The rows are grouped in 4 ways, from coarse to fine. Each group lies inside one group of the grouping before and may be the whole of it. The rows also spread widely along 13 directions, which tell nothing about the answers.
In the rows, 128 means zero.
Known rows, each followed by its group in each grouping:
[105 105  95 126 152 111 134 174 110 102 143  53 126 123 123 123  87 108
 157 112  82 137 127 168 121 131 178  66]	q370 q526 Faf nivu
[ 97 153 196 100 122  83 191 188 114 153 123  24 133 113 173 110 132 139
 119  67  87 131 143  47 166 103 131 132]	q495 q714 Pado keku
[145 129 147 165 138 128 131 113 125 134 145 102 160 132 143 117 102 124
 118 118 121 113  92 168 137 121  90 104]	q370 q526 voki bukos
[114 146 121 163 112 133  79 127 130 135 181 114 123 140 137 138  83 117
 137 135 167 138 126 164 146 105 151  84]	q495 q714 Pado navon
[136 104 140 132 193 150 206 148 109 189 151 108  90 115  73  73 163 141
  96 111 110 137 115 143 145 132  90 144]	q370 q241 Nam pilur
[162 131 103 151 135 111  45 129 124  85 128 129 161 143 124 172 103  85
 130 109 109 136 128 132 105 107 131  69]	q370 q356 nipi pupo
[126 131 156 131 181 130 137 129 135 124 128 102 125 128 135 108 106 154
 119 141 136 142 124 157 145 123 129 109]	q370 q526 Reg Vebu
[119 107  79 151 169 158 137  77 130 104  92 105 146 104 143 102 123 155
 140 104  50 126  90 161 113 130 111 113]	q370 q654 Nava giso
[142 117 116 164 211  99 120 104 147 161 120  89 115  95 123 110 119 131
 113  82 133 198 116 128 147 109 124  98]	q370 q241 Rizu sarat
[108 137  92 125 119 136  86 103 146 114 132 126  93 156 135 128 152 154
 140 133 131 160 126  96 153 119 139 114]	q370 q241 Nam bine
[111 118 168 119 222 145 145 163 130 127 124 101 116 105 106  96 106 159
  99 147 151 179 149 195 128 123 157  97]	q495 q594 nobo dov
[149 162 176 165 155 124 135 124 146 169 115 122 103  81 132 159  95 180
  67 125 167 137 160 126 148  99 112 144]	q495 q594 nobo dono
[132 122 114 100 180  87 119 161  86  70  96  92 154 164 115 140 107 125
 126 104  69 127 133 138 119 109 103  84]	q370 q526 voki zefi
[129 108 106 160 211 126 121  94 111 139 151 130 128 153 110  88 107 136
 136 133 121 155  92 187 150 106  98  88]	q370 q356 lib viv
[122 132 150 127 134 124 128 131 139 140 150 102 152 131 147 115 128 133
 122  99  99 138 123 127 127  96 109  95]	q370 q526 Faf Bug
[ 98 129  90 127 121 110 109 105 140  85  98  81 111 165 156 110 133 148
 141 118 116 170  95 104 157 142 113 102]	q370 q356 lib lale
[123 144 153 164 168 159  98 104 183 140 119 114 137 109 164 108  78 121
 144 145 186 187 107 199 123 135 141 105]	q370 q356 nipi turur
[106 131  90 157 107 152  82 107 137 116 149 122 111 129 132 134 107 141
 130 137 139 151 114 166 129 122 145  91]	q495 q594 nobo dono
[125 144 121 202 112 132  97  36 175 176 121  94 144  89 185 112 119 129
 131  76 144 185  63 118 153 110  86 144]	q495 q594 nobo dono
[ 90 114 121 153 129 117 126 113 145 104 138  38 142 150 183  74 105 118
 164 122 130 173  62 157 164 154 141  76]	q370 q356 lib lale
[141 128 117 145 153 149  88 105 143 139 131 135 122 107 126 140 137 132
 136 128 112 142 130 117 135 113 156 137]	q370 q526 voki zefi
[103 127  92 106 140 155 133 123 130 124 123 124  79 150 103 103 156 147
 136 136 114 159 120 114 146 139 128 133]	q370 q654 Nava giso
[131  96 143 137 172 118 127 185  78 129 172  44 160  78 130 118 125  86
 153 100  39 108 131 105 142 121 232 103]	q495 q594 nobo dono
[143 135 195 114 134 136 155 131 136 147 107  66 194 107 178  91 171  94
 130  59  68 133  95  71 123 123  84 160]	q370 q241 Nam pilur
[139 137 143 134 135 201 116  88 180 160 105 154 139  76 133 119 154 135
 118 112 115 153 119 138  91 122 105 169]	q370 q526 Faf Bug
[126 123 135 117 245 130  64 150  92  77 118 110 149 109 123 142  93 133
 161 151  89 138 170 143 137 104 227 106]	q495 q714 Pado navon
[135  98 177 163 140 135 176 143 131 146 178  54 153 114 147  68 158 129
 107 115  97 115  81 121 169 152 146  94]	q370 q356 nipi pupo
[160 138 115 173 156 113 111 126 100  86  80 102 102 105 112 175  87 166
  87 152 138  99 137 133 158 150 138 139]	q495 q594 nobo dov
[120 152 101 133 104 156  70 122 165 100 108 127 104 112 150 158 121 145
 132 139 139 150 151 120 116 134 174 111]	q370 q241 Rizu sarat
[164 134 110 142 189 134 122 157 113 120  81 110 133  93  91 161  51  86
 114 106 121 139 143 204  74 123 109 107]	q370 q654 Nava giso
[ 98 154 169  54 123 153 136 163  92  95 157 151 147 210 138 100 151 146
 156 161  88  88 142 125 135  99  88 134]	q370 q526 Faf nivu
[142 112 108 145 123 137 122 122 131 114 111  84 149 104 128 127 148 109
 122  93  75 126  97 112 121 143 132 122]	q370 q526 voki zefi
[125 135 110 164 113 144 173 139 144 181 104  60 106  79 133 122  76  80
 139  82 144 156  94 182 104 147  92 143]	q370 q241 Nam bine
[ 88 153 123 115 124 132 133 139 143 117 121 121  95 153 154 136  96 170
 141 147 130 136 148 149 137 110 127 102]	q370 q356 nipi pupo

New rows, each followed by its group in each grouping:
[131 150 157 161 120 122 113 132 153 161 134  77 140 104 175 135  87  86
 161 106 141 150 110 124 139 120 147 129]	q370 q356 nipi pupo
[114  94 116 167 183 164 128  94 167 171 185 136 127 102 118  79 135 163
 106 115 107 169 117 190 119  91 142  51]	q370 q356 lib viv
[134 164 192  98 130 163  99 154 169 117 118 149 142 146 142 134 124 126
 103 143 173 163 155 146 101 117 109 111]	q370 q356 nipi pupo
[142 102 116  99 162 129 156 172  97 100 118  93 127 127  81 107 186 131
  90  91  53 124 133  91 118 143 123 103]	q370 q241 Rizu sarat
[ 97 151 143  93 146 107 118 154 145 136 156 128  95 160 134 125 142 178
 108 119 129 165 179  96 148  77 134  75]	q370 q241 Rizu sarat
[128 101  86 159 107 145 148 130  98  98 153  82 116 147 111  90 154 131
 119 135  95  97  73 141 154 178 124 101]	q370 q241 Rizu sarat
[142 148 155 132 206  99  89 145  88 123 125 105 132 135 126 139  89 108
 147 132 141 143 144 117 161  98 153 135]	q495 q714 Pado keku
[157 113 125 137 211 143 107 103 122  84  55  98 165  71 145 142 133 142
 140 116  44 116 124 109 120 138 168 159]	q370 q526 voki zefi
[149 147 134 134 127 152  86 139 144  84  86 112 129 126 130 156  99 115
 118 155 164 140 123 159 114 161 137 131]	q370 q526 voki zefi
[111 133 133 132 133 160 145 124 116 118 116  99 115  93 144 123 154 178
 129 133  70  89 137  77 162 137 174 167]	q495 q714 Pado navon
[ 97 153 106 112 148 132 134 133 129 132  67  91 115 102 166 151  69 124
 192 116  85 138 140 143 115 116 141 166]	q370 q526 voki bukos
[142 150 166 113 155 141 130 152  98 153 140 123 141 140 125 121 109  89
 152 131 122 117 126 141 130 109 101 166]	q370 q526 Faf Bug
[144 126 147 149 161 123 115 115 152 148 128 101 136 112 139 118 140 120
 121 100 121 164 113 102 144 118 128 118]	q370 q356 nipi pupo
[164 147 112 147 147 123 109 129 118 110  99 124 116 151  95 146  86 107
  97 124 166 144 113 167 122 138  66 112]	q370 q654 Nava giso
[155 118  99 162 189 104  96 112 107 126 125 101 115 107 113 152 101 127
 141 120  99 125 128 116 154 114 165 121]	q370 q526 Reg Vebu
[123 126 116 116 113 111 133 171 106 141 163  80 106 151 105 123 127  84
 144 109 116 139 116 113 143 129 135 107]	q370 q526 Reg Vebu
[129 123 147 111 214 144 119 171 129 111 105  98  92 127  97 109 112 121
 127 172 171 187 141 153 148 160 183 124]	q370 q356 lib viv
[110 132 117 133 132 128 109  85 116 161 175 149 139 184 117  80 154 116
 128  92 130 176  74 140 143  81  29 112]	q495 q594 nobo dono
[113 160 105 116 108 122 151 140 117 106  84 105  66 148 129 155 110 179
 120 145 122 108 146  94 162 141 115 153]	q370 q654 Nava giso
[132 126 134 151 117 162 111 143 133  85 109  66 151 107 134 115 103  95
 120 129 147 139  92 173 117 179 148 112]	q495 q714 Pado navon
[140 104 122 149 173 133 110 101 113 147 166 125 132 134  92  89 175 130
  99 104 112 165  91 114 153 112 102 112]	q495 q594 nobo dono
[118 119 184 120 178 115 145 186 125 118 144  49 154 131 150  90 106 102
 143 129 122 150 120 150 147 142 174  84]	q370 q356 nipi turur
[ 95  97 124 127 198 153 154 140  92 158 203 115 123 144 113  68 126 135
 179 157  80 115 110 178 161 108 170 106]	q370 q526 voki bukos
[ 98 131 113 137 166 130  97  90 147 126 139 107 133 153 156  97 101 130
 175 127 138 181  96 170 141 106 118 101]	q370 q526 Faf nivu
[119 120 143 122 156 140 154 134 102 121 133 101 116 149 105  82 160 147
  97 132 125 144  94 129 159 147  93 135]	q495 q594 nobo dono
[105 102  89  88 244 121 110 112  81  95 130 163 133 191  97  89 156 152
 165 131  46 147 125 139 140  81 102  98]	q370 q356 nipi pupo
[112 146 197 115 180 139 109 163 120 103 161 116 172 164 141  95  79 120
 117 151 173 153 133 219 117 100 116  62]	q495 q714 Pado keku
[154 138 108 129 150 133 122 146 124 159 103 129 110 116  88 146 112  80
 118  93 124 163 132 136  99 116  87 138]	q370 q356 lib viv
[115 128 165 129 141 139 134 131 122 185 190 102 154 151 148  65 150  67
 180 108 111 151  79 117 159 112 121 138]	q370 q356 nipi turur
[136 121 103 135 131 155 133 142 136 143 134 130  95 134  82 118 140 108
 110 126 141 156 112 150 117 144 102 116]	q370 q356 nipi pupo
[142 137 161 123 175 112 101 149 133 105  95  85 131 135 111 121 116 109
  86 115 185 208 117 141 133 142 104 109]	q495 q594 nobo dono
[128 146 118 154 131 132 110 128 145 171 127  89 114  85 152 137 100  92
 160  98 128 159 127 121 128 120 156 139]	q370 q241 Rizu sarat
[167 136  78 136 145 131  87 108 150  94  49 132 114 111  88 174 113 115
  87  93 137 173 124 143  80 140  74 122]	q370 q526 Reg Vebu
[126 139 106  88 144 138 135 188 103 107 101 110  83 149  80 130 131 105
 124 134 138 155 146 132 116 155 122 135]	q370 q241 Rizu sarat
[143  96 126 142 161 156 176 144 109 159 162 109 104 109  79  97 170 145
 102 130  86 106 112 120 155 145 137 137]	q370 q526 voki bukos
[201 114 110 218 163  97  88 121 144 105  96  64 115  86 101 167  88 102
  76 119 182 158  97 136 152 178 151  92]	q370 q356 nipi pupo
[125 113  50 132 185 139  95 122  99 105  65 108 125 100  91 142  97  78
 158  92  84 175 112 179  80 131 118 135]	q495 q594 nobo dov
[121 140  89 153  90 183  96  95 117 117 162 174 108 153 106 124 148 153
 117 155 127  99 112 148 134 124 103 126]	q495 q714 Pado keku
[171 156 155 145 117 117  91 133 140  87  74  83 166 112 161 160 110 106
 100 100 135 129 119 106 115 147 104 123]	q370 q241 Rizu sarat
[ 70 159 149  99 137 131 126 165 135 120  97  56 141  97 194 131  71 118
 187 106  95 155 155 139 112 103 187 120]	q495 q714 Pado keku
[126 164 137 131 123  87 131 158 143 167 135 112  98 147 122 159  74 128
 102  99 171 165 153 151 126  80  78  89]	q370 q526 voki zefi
[117 147 134 118 138 189 139 137 121 129  89 138 111 116 112 117 117 125
 130 152 144 140 120 179 105 151 100 182]	q495 q594 nobo dov
[135 134 162 100 173 138 132 152 118 119  90  98 177  94 126 124 139 109
 109  66  67 143 141 111  90 104 106 132]	q495 q714 Pado navon
[148 130 140  90 167 143  94 151 104  95 119 136 156 161  98 122 143  90
 132 123 107 143 125 136 104 122  97 127]	q370 q526 Faf Bug
[162 142 127 152 137 108  80 126 104 118 147 114 155 160 123 144  91  76
 146 119 140 125 102 146 134 114  91 115]	q370 q526 Faf nivu
[152 113 122 148 172 136 126 161 142 136 109  84 117  78  98 136 118  93
 113 105 117 162 132 139 113 151 170 110]	q370 q356 nipi turur
[139 150 140 133  92 137 137 114 114 136 107 112 131 124 133 133 160 133
 101  95 100 114 104  71 142 128  70 177]	q495 q594 nobo dono
[145 155 109 158  72 137 101 122 110 122 125 118 144 139 121 154  98  85
 116  97 136 109  98 147 110 127  62 129]	q495 q714 Pado navon
[129 139 171 102 146 140 144 168 146  99 105 103 129 118 132 137 138 175
  84 136 111 124 163 119 124 130 146 110]	q370 q526 voki zefi
[131 152 110 102 120 134 106 168 103  86  88 106 118 130 126 173  94 106
 160 138  98 104 153 123 111 136 144 152]	q370 q526 Faf nivu
[116 112 124 132 182 132 142 155  73  95 124  79 157 140 116  94  78  96
 143 128 104 131  92 221 114 138 105  98]	q495 q594 nobo dono
[ 84 148 103 145 113 159 149  88 152 138 101 127  62 131 137 110 130 205
 111 156 164 156 111 145 164 142  97 156]	q495 q594 nobo dov
[162 127  87 172 148 102  73 119 130  96  99  80 113 115 117 167  95 107
 116 111 152 159 116 127 137 147 143  98]	q370 q241 Nam bine
[178 127 146 192 152 110  78 111 144 120 155 104 121 122 117 145 106 140
  80 148 190 140 114 134 171 139 146  91]	q370 q526 Faf Bug
[105 144 124 115  98 132  96 130 152 118 142 107 132 167 146 119 123 108
 145 120 146 170 107 136 127 123 110  95]	q370 q526 voki bukos
[136 109 108 170  90 149 155 120 151 121 125  81 111  95 131 121 162 161
  88 113  87 102 102  99 145 168 146 109]	q370 q356 nipi turur
[113 125  69 110 168 111 108 144 107 102 108  94  76 181  80 111 107  95
 148 131 159 200 102 152 145 154 114 104]	q370 q654 Nava giso
[161 138  92 149 138 133  80 116 123 129 125 137  78 141  80 155 122 103
 126 149 173 153 116 119 150 149 129 147]	q370 q526 Reg Vebu
[ 87 136 149  86 146 152 145 181 132 154 156 101  94 133 128 107 127 124
 168 149 121 153 154 129 141 120 184 133]	q370 q526 voki bukos
[146 146 127 162 125 132 104 129 146 158 170 138  78 119 108 159 114 163
 101 152 164 119 158 117 162 108 156 118]	q370 q526 Faf nivu
[106 162 141 114 108 111 115 168 170  96  61  59 130 118 176 162  62 103
 140 101 150 183 141 151  96 137 131  93]	q370 q356 nipi pupo
[142 124  98 189 112 148 119  54 179 150 111  94 134 107 142  94 134 113
 107  78 145 186  51 142 129 148  65 116]	q370 q654 Nava giso
[137 121 133 121 138 111 119 201 112  99 118  30 131 114 125 125 110  59
 142 107 126 158 119 125 126 172 185  99]	q370 q241 Rizu sarat
[125 165  83 155 174  84  98 111  95 142  75 121 113 113 138 190  23 122
 155  93 115 144 146 167 116  67  83 138]	q495 q594 nobo dono
[133 145 130 128 119 133 123 143 124 127 130 128 117 160 114 128 126 112
 122 130 137 130 118 134 134 133  90 123]	q370 q356 nipi turur
[ 98 101  94 137 171 139 120 128 142 126 169 120  93 168  90  74 135 135
 125 145 155 195  98 187 146 138 132  54]	q370 q356 nipi turur
[104  96  75 151 213 146 123  71 134 127 150 144 101 128 109  95 129 200
 132 144  90 147 116 180 148  99 141  80]	q370 q526 Reg Vebu
[133 133 176 157 122 132 112 109 146 111 142  71 190 153 185  82 114  97
 135 118 147 149  59 156 145 144  91  93]	q370 q356 lib lale
[ 77 135 130  80 212 122 133 120 121 126 119 128 101 170 141  91 137 180
 172 150 101 170 141 121 168  92 138 138]	q370 q526 voki zefi
[140 123  48 192 129 110 149  85 146 136  82  88  40  94  98 158 103 184
  88 118 141 140 107 123 164 159 112 132]	q370 q526 Reg Vebu
[145 127 135 174 135 139  88 124 158 126 170 113  94 137 117 122 122 145
  98 172 198 154 118 138 175 151 171  85]	q370 q356 lib lale
[147 126 128 126 167 125 118 146 120 130  97 106 125  90  99 146 144 125
  95  90  97 155 147  95 120 118 133 137]	q495 q594 nobo dov
[110 150 113 165 174 135 122  69 157 215 151 152  93 142 127  99  85 126
 161 123 189 200  91 189 150  85  60 144]	q370 q526 voki bukos
[131 132 130 150 165 142 105 132 153 121  98  99  80  86 110 139 127 161
  92 149 174 181 143 121 155 153 182 135]	q495 q594 nobo dov
[122 163 166 130 120 172 105 129 169 100 101 118 134 124 169 124 102 146
 119 161 179 148 129 174 116 151 130 121]	q370 q241 Rizu sarat
[140 117 122 176 190 130 139 112 154 186 157 117 104  67 118 135 110 175
  94  99 110 141 157 148 133  80 150  89]	q370 q241 Nam bine
[114 127  94 160  84 138 115 109 145 158 154  87 141 114 161 120 120  97
 155  73  89 137  96 136 113 108 113  97]	q370 q241 Nam pilur
[172 145 121 159 156 128 137 142 137 140  55  86  86  72 106 171  96 122
  91 109 159 146 141 123 124 159 118 167]	q370 q241 Nam pilur
[138 156 168 129 143 102 150 181 109 136 113  63 122 119 151 148  74 113
 131 117 135 115 147 131 142 124 131 131]	q370 q241 Nam pilur
[136 153 140 165 177  73  83  82 136 157 150 126 136 155 159 141  87 149
 135 110 152 160 123 121 177  59  97 101]	q370 q526 voki zefi
[119 143 113 147 109 140 104 137 119 137 161 135 109 123 119 154 100 144
 112 131 125 117 147 153 125  98 135 101]	q495 q594 nobo dono
[ 86 113 126 144 118 153 170 149 118 131 139  53 129  91 157  93 112 136
 145 121  81 118 105 165 134 146 169 113]	q495 q594 nobo dov
[149 129 163 137 167 172 159 122 116 124 101 103 128 116 123  95 129 126
 130 162 137 111  86 151 149 178 115 189]	q370 q526 Reg Vebu
[132 109  97 118 182 137 119 123 110 110 108 125 119 120  76 120 169 147
  93  94  81 154 131 104 125 119 114 120]	q495 q714 Pado navon
[116 138 113  90 170 120 115 170 107 136 115 108 123 164  93 117  81  48
 167 103 147 197 118 193  89 112  75 117]	q370 q526 Faf Bug
[148 141 116 160 121 108  96  91 151 149 122 109 127 132 136 139 132 114
 118  89 139 165  97  94 149 113  88 129]	q370 q526 voki zefi
[143 120 117 153 132 118 135 164  85 146 145  73 124 109  99 131 104  76
 126 101 112 128 106 139 134 136 129 127]	q495 q594 nobo dono
[142 119 105 160 147  98 149 127  96 126 132  81 120 151 111 104 118 118
 111 102 120 127  82 144 155 141  71 103]	q370 q241 Rizu sarat
[117 162 239  75 137 150 122 201 150 132 150 106 147 125 170 124 142 128
 135 152 124 127 185  77 141 112 204 129]	q370 q356 nipi turur
